The first 8 rows are patterns. Each new row is the sum of 2 different patterns, raised or lowered, with some noise. Before adding, each is slid sideways (what falls off one end comes back at the other) and multiplied by a number that may be negative. Names go in the order of the patterns.
Some rows, each with the names of its patterns after it:
[-13  15   8   8  19   6  -1  -2   3   2  -7  -8   0  12 -16  -1 -12 -17
  16 -30  11  12 -16  13  -4   6   5   7   1  -7   9   1 -14  -7 -26 -10
  15 -20  19   4  -6   8  -3   3  -2   0] : z_798
[ -2  -8  -1  -8   2  16 -28  -6  10   0   6   1  -4  10  -5  11   9   4
 -24   6   4  23   1   8  -1  -4   3  22  11 -12   2  -6  12   3  -6  -4
 -12  -6 -13  13  -1   2  -9   1 -10 -11] : z_872
[ 10  -4  -5  -7  -9   6 -10 -14  23  -6   2   5   3  28  15  -3  -1  21
   4 -21 -16  25   4   4  -5 -12   4  -6 -10 -11   0   2  -5   0 -17   6
  -4   8   8   5   4   8  -6   6  -8   3] : z_726
[-18  10 -20   2   1 -15 -13 -11  14 -16   7   0  -4  -5  -6  -3   0   1
   1   4   1   3   1   1 -13 -11   8  -7   9   6  11   5   2  -6   4  -7
  21   5   0  15 -22 -12  -2  15 -16   3] : z_663
[ 18   9  -2  -2  -9   8  11  15 -12  -1  11  -4  -2  16   9 -11 -11 -17
 -13 -11  10   4   2 -20 -15   3  -3  10  16  20  -4  15  13  -6 -16  -4
   0   0  -9 -10   9  -8  16   0  -9 -11] : z_508
[-21  10  18 -15  -5  12 -12 -14   0  -9   2  -7   2 -23  13  -8   5  -9
  -1  -6  -6 -18  -2  -5  -6   9 -16 -15   7   1  -4 -16   4  -6  -8   6
  -3  11  12  13  -4  11  14  31   0  15] : z_257
[ 22 -14  18  13  -9 -17   4  -4  13   9  20   2   5  13   4  -7  -6  -7
  -5   1  -8   3 -18   4  11   8   1   0  -6  -9  30  -7  -6   2   8  -6
  -9   0 -19 -23 -12   1   0  -7   1 -16] : z_765
[  3  12  -2  20  -7  -3  -3  10  -9   5  15  -7  23   5 -16   6  -7 -16
   7  24 -11  15  14 -23  12  -3  12  -1   1   7   8  -6  -2 -14  29  -2
  -9 -12  14  13 -17   5   6   3  21  -9] : z_152

New rows. What belongs after each?
[ -9 -14 -11  11  20 -38  -9   5   1   9  -4  -2  13  -1   8   5   5 -21
  12  -2  19  -5   1  -5  -8  -4  19   4  -8  -1 -12  11   3  -3  -1 -15
  -2  -6  -3   0   0 -12  -3 -25 -19  -2] : z_872 z_726
[-10  -2 -24  -8 -11 -10 -27 -19 -13  -8  -9 -12 -28 -21  -7 -19  -7  -4
 -10 -28  -8  -8   3  -8   4  -8 -17  -7  -6   4 -12  -5 -15 -17 -17 -21
  -7 -18 -19 -10  -4 -12 -13 -14  -8  -8] : z_663 z_508
[ -9   6 -18  15   2  -5  -6  -8  10   1  10   2   4  29   5 -14  27  -8
 -11  -3 -19  -7 -11   9   4  11 -26 -17  -4 -18   2  12  15  -6   9  15
   2 -13 -13  14   0   2   6  -7  18   2] : z_798 z_508
[  1   9 -11  20   2 -15  27  -7   5  10   4  -2  17  -5  -3   5 -19   0
  38  -3  10   4   0 -19  15  -4  -7  11 -11  16  -6  11  -2  -2   5  14
  17  23 -10  -1  15  15   0  -6  28  10] : z_872 z_152
[ 23  13  13 -19  11   1   7  11  12  27  20  25   4  24  19  25  28  26
 -21  17  19  -7   5  10   0 -15   0  -4  29  -4   5 -33  18  -7  13   1
   4 -16  -6  -2   3   7  -8  14  -4  -4] : z_872 z_257
[ -3  14  -9  -2   0  -4   8  -1  -5   1  -6  -7   1  -1   6  16   3 -16
   9  -6   0  -3  21  -8   6  13  -6  10  -9  13  -5   0   5   6  -1  -1
  -8  13  -3  -7  -7   6   5 -10   9   8] : z_663 z_152
[26  9 29 30 21 33 15 20 39 13 36  8 11 13 23  7 26 25 18 33 15  9 26 17
 11 20 43 19 14 33  1 24 15 10  9 21 24 11 11 29 18 24 14  9 13 37] : z_726 z_152
[  7 -16 -18 -25 -10  10 -23   8   7 -12  15  -4  -5 -10   8  -7  10   4
  -1  18  10   7 -11   1   7 -10 -11   8  14 -22  -8 -22 -24   5 -20  10
  10 -27  -2  -4   1   9  13  12 -10  15] : z_798 z_508
[ -5   1   4  11  25  13 -12   6  17  21 -17 -17  36  13   3   8   3   9
   5  -4   1   5  19  -5  10 -12  17   3  15  16  21  11  15   4   7   7
  16  11   1   3   8  -4  13   1  -9  28] : z_726 z_257
[-16 -13 -12 -16  -2 -30  -8 -21  -3 -14  -5 -18   0 -17  -9 -12 -20   2
  -4 -20 -18  -9  -4 -28   2  -8 -27 -15 -31 -29 -28 -20 -24 -35 -49 -19
 -19  -1 -28 -45  -5 -17 -27  -4  -6 -28] : z_872 z_257
[  3 -22   8   9  -8  -2   0   6   8 -10 -10  12   3  -8 -14  17  -2   7
  -4 -16  10 -11  -1  11 -24   2   3  12 -13  10  -1 -19   6 -31 -16   1
  -4  -4   0 -32 -23  -5   1 -22   3  -1] : z_257 z_152
[  2  -6   4   1  -2  -6   1  11   4  11   6  15   5  15  -2   0  -5  17
   7   7  17 -26   1   6  11 -10   9  -1  10   2  18  11  -5  -4   2  12
   3  -3  11  -8  -6   4  12   2   6  -3] : z_663 z_765
[ -7   1 -18   1   3 -13  -9   0 -27 -26   0 -18   2  -7   4 -16   1 -18
   0 -20  11  -7 -11  -5 -30 -21 -14  11 -31 -13 -20   1 -28 -15  -4 -25
 -23 -14   3 -16   6  -1 -14  -5  -4   7] : z_663 z_257
[ -5   3 -11  -7   4 -10  -7 -12   1  -7 -22  14 -14 -10  -9  -6  -2  -1
 -12   2 -18  -9 -16  12  -4 -13 -27 -12 -18  -2  -9 -17  -9 -19   4  -5
   0   3   1  -4  -4  17   1 -10 -27  11] : z_872 z_726
[-16 -21 -28 -20 -21   7 -11  -7 -33 -29 -11 -16  -7   6   4 -11   1  -5
 -14 -23 -10  -6 -14 -14 -13 -16 -16   2 -14 -20 -36  -3  -2 -12 -23 -21
   7   7 -11 -23 -14   1  -8 -15   6   2] : z_726 z_508
[  3 -11 -17   2   2   4  12  11   3  10  -7  10 -11 -11  27  -1 -13  -8
 -14   3  -7 -22  22 -16  -7   0  19  19   9 -22  -3  12   3 -16 -17   5
  -6  11  -7  -8  -7  -9  -6  -8   7   5] : z_872 z_726
[ 21  -2   0  -8  18   9  -2  28 -13   5  34   2  17  19   3  34  -1  17
  16  21 -21  18  23  26  27  21  -3  10   6  18  25  15   4  14  31  -5
  12   4   7   2  -3  26  14   7  -3   0] : z_872 z_152
[  2 -11  27  -9  -9   7   3 -13   9  -2 -14 -17  -7  20  11  -6   2   1
  25 -26   9  30  -3 -11   2 -10  15   6  14  -4   6  14   2  -5 -15  -1
  -5   7  -1   9 -12  11   7  13  -2   3] : z_726 z_765
[  5   0  -6  -7   8  -3  -7  -6   1 -14  -9   4  -2   5  -3   3  20 -24
   6   9  -4   3   2  -1  15   3  -3  14   9 -20   3  10  29   3  19  15
   5   4  21  16  -9  12 -14  21  -5 -10] : z_872 z_765
[ -4   8   5 -12 -12   8   0   4   3  -9   7  -5   3   0   7 -20   6  -9
  15  -5  -1  12   5  12   8   1   5  -4   3  10 -13  -6 -10 -27 -11  -9
   3 -31 -14  13  35 -30  -9 -28   2   2] : z_872 z_726
[35 38 24 30 45 18 20 14 10 33  6 27 37  2 39 32 37 30 31 22 14 56 22 13
 24 16 14 31 13 24 11 13 33 25 22 26 13 35 26 46 41 32 16 29 21 39] : z_798 z_765
[ 29  12  -1  -9  13  -2  -2  -2  -3   8  12  -4   1  -4  17  16  17  -6
  22  15 -24  18 -12  -1  17 -21  -1  22   3 -29  12  13  10   4  -6   6
   2  18   3   7  11  21   9  17 -11  10] : z_726 z_152
[ 10  11 -22  -1   5  -4   6  -1   2  -3 -12  -2 -16 -12   0   4  -8 -12
  -3  -6   8   5  -5  10 -11  -6   6   8 -20   2   3 -18  -2 -11   8  -9
   4   0  -5 -14   4  -7  12  -6 -14  -7] : z_508 z_152
[  0   8  -8  14  -5   5  11   7  -8  -6   9   8  -1   4   1   0   1   9
   3  -8  -1  -5   3   0  -5   4  -1  -9  -5   0  -5  -6  -8  -2  -3  -9
   1 -16  -5  -6  -7  19  -9  -4  -5   7] : z_872 z_663
[ 48  14  10   2   2  -4 -13   7   2   1  28  -1  16  19  21   5   8  18
  14 -10   7   0  28  -8  -8  14  -5  24   7   3 -11  29   7 -13  20  -7
  -8  16  15  26  41  17  -1  12  -7  -4] : z_508 z_152
[ 11  -9   6   3   1 -15  -6 -23 -12  -4  -1  13   0 -29 -12  -7 -17   8
  22   4   2  16  -8  -2 -19   0  -5  -4  -7  -8  -1 -12  -2  14 -12 -19
   1  10   2 -16  -8   6   7  20 -20  -3] : z_508 z_152
[ -2   6 -16   6  17  17   4   8  24 -14   1  12  18  -8   4  -1  -8   0
  11  14   2 -29  17  11 -11   9   8  17   2   3  17 -14 -18  -5  26  -3
  -9 -28   8 -11  16   6  -8 -28   5  21] : z_872 z_508
[  6   6  -2   3   1  23 -10   9 -17  -3   5  13   3   4 -13  -6  -1   2
   4  -8   1  11   8  13   9  10   2   3  12   5  -3   5   9   5  11   9
  -7   6   0  16   2   2   9   1  13  18] : z_872 z_765
[ 15  23  23   9 -10  25  19  11  14  26  24   9  23  18   0   8  -6  -4
  -1   6   1 -15 -15  16   2  27   0 -10  15  33  -6  16  23  15  12   1
  16  -5  13 -10  17   5  13  10   4  29] : z_257 z_765
[ 32  26  35  27  -1  -4  13  18 -23 -16  38  28  17   5  -2  22  12  -7
   6  -4  12  13  20 -21   8   9  18  25   8   4   5  14  16  -7  17  22
  -8  -1  12  11  30  12   6  23   0  10] : z_726 z_508
[25 19 41 14 33 18 23 35 25 31  2 30 18 24 14 18 24 22 23 15 13 10 25 17
 14 21 30 20  9 30 19 23 18 22 13 22 16 34 11 14 20  3 28 18 23  1] : z_663 z_508
[-15 -15  -9 -20  -5  -6  -4  -5 -22 -10 -11 -10 -16 -14   9 -13 -13 -19
  -1  -8 -32   7  -6 -19  -2 -21 -12  -5 -22  -1 -24 -21 -18   7 -22 -13
 -22 -17  -7 -10 -18 -12 -32 -29  -1  -3] : z_872 z_152
[33  0 -1 19  8  3 22 23 13 18 15 22 12 23 14 19 16 28  7 33 11 18 23 10
 19  5 21 18  9 17 11 23 19 21 31 15  8 17 -3  3 19  2  6 -7 14  4] : z_798 z_257
[-11  -2  -8 -18 -14 -22 -10  -9 -20  -3 -19 -18  -5 -10 -12 -17 -18 -11
 -27 -18 -21 -26 -12 -16 -20   4 -16 -13  -7 -14  12  -7 -21 -19   0 -10
 -24 -20 -12  -7  -9 -18 -26  -9 -14 -20] : z_726 z_765
[ 14  11   8   6   2  29  -9  -6  17   7  11   7  17  -1  -7  -6  11   2
  21  12  -3  35 -20  10  16  15 -18  13 -10  25  -4  23  10  -2   5   1
  15  -9   9   3   5  -2   4  -6  11  16] : z_663 z_765
[-10 -25 -23 -12   8 -25 -14 -43 -17 -17  -8 -24 -24 -31 -23  -2 -23 -20
 -33 -11 -12 -21  -4 -10 -17 -32  -8 -11   1  -8  -1 -15 -18 -12  -2   0
 -20 -25  -3 -22 -37 -14 -30 -26  -9 -13] : z_872 z_508
[-23 -15 -15 -18 -28  -4 -13 -18 -23 -28 -23 -25  -5 -22 -20 -51 -15 -31
   7 -26 -25   2 -12 -22  -5   1 -18 -20  -1  -7 -26   3 -31 -10 -19 -16
 -13 -19 -18  -3   1 -17 -14 -40  -4  -9] : z_872 z_257
[ 17  19  19  14   6  34  25  -4  14 -17   0  21  -8  31  23   6  28  -5
  14  13   3  20  39  24  10  46  19  28   5  34  14   7  19  26  35 -12
  27  -3  -2  33 -11  30  28  -1  25  11] : z_798 z_663
[ 23   6   4  16  30  39  28  44  28  22  12  33  35  11  33 -15  14 -21
   6  10  18  16  33   7   6  -5  22  19  -6  19   6  20  30  29  -2  15
  14  34  19  -3  -2   1  26  21  14 -10] : z_508 z_765
[ 36  -6  26  24  18  23  30  41  25  14   2  37  23  38  12  35  -4   0
  27  34   6  12   3  18 -20  13  -1 -13  28  -7  32  34   3  27  21  19
  37  17   6   1  24  16   8  18 -38  13] : z_798 z_765
[ -2  -5   6  -6  12   6   4  20  -7  -1  23 -25  -9   2   5  -7  -3   3
 -10   6 -27 -22 -23 -15 -20 -17 -33  -7 -21  19  -9 -22   0  11 -16  15
  21 -15  24 -15  -7   4   7 -14  -2 -13] : z_798 z_257
[  5 -12 -10  -8   0 -12   3  -1  -7  15 -17   0   3  -6  -9 -15   4   0
   0 -16   3  16  10   6   1  18  13  43  18  23 -19   9  22 -14   7  -5
  -1 -26 -10   0  14 -10   6 -30   5 -23] : z_257 z_765
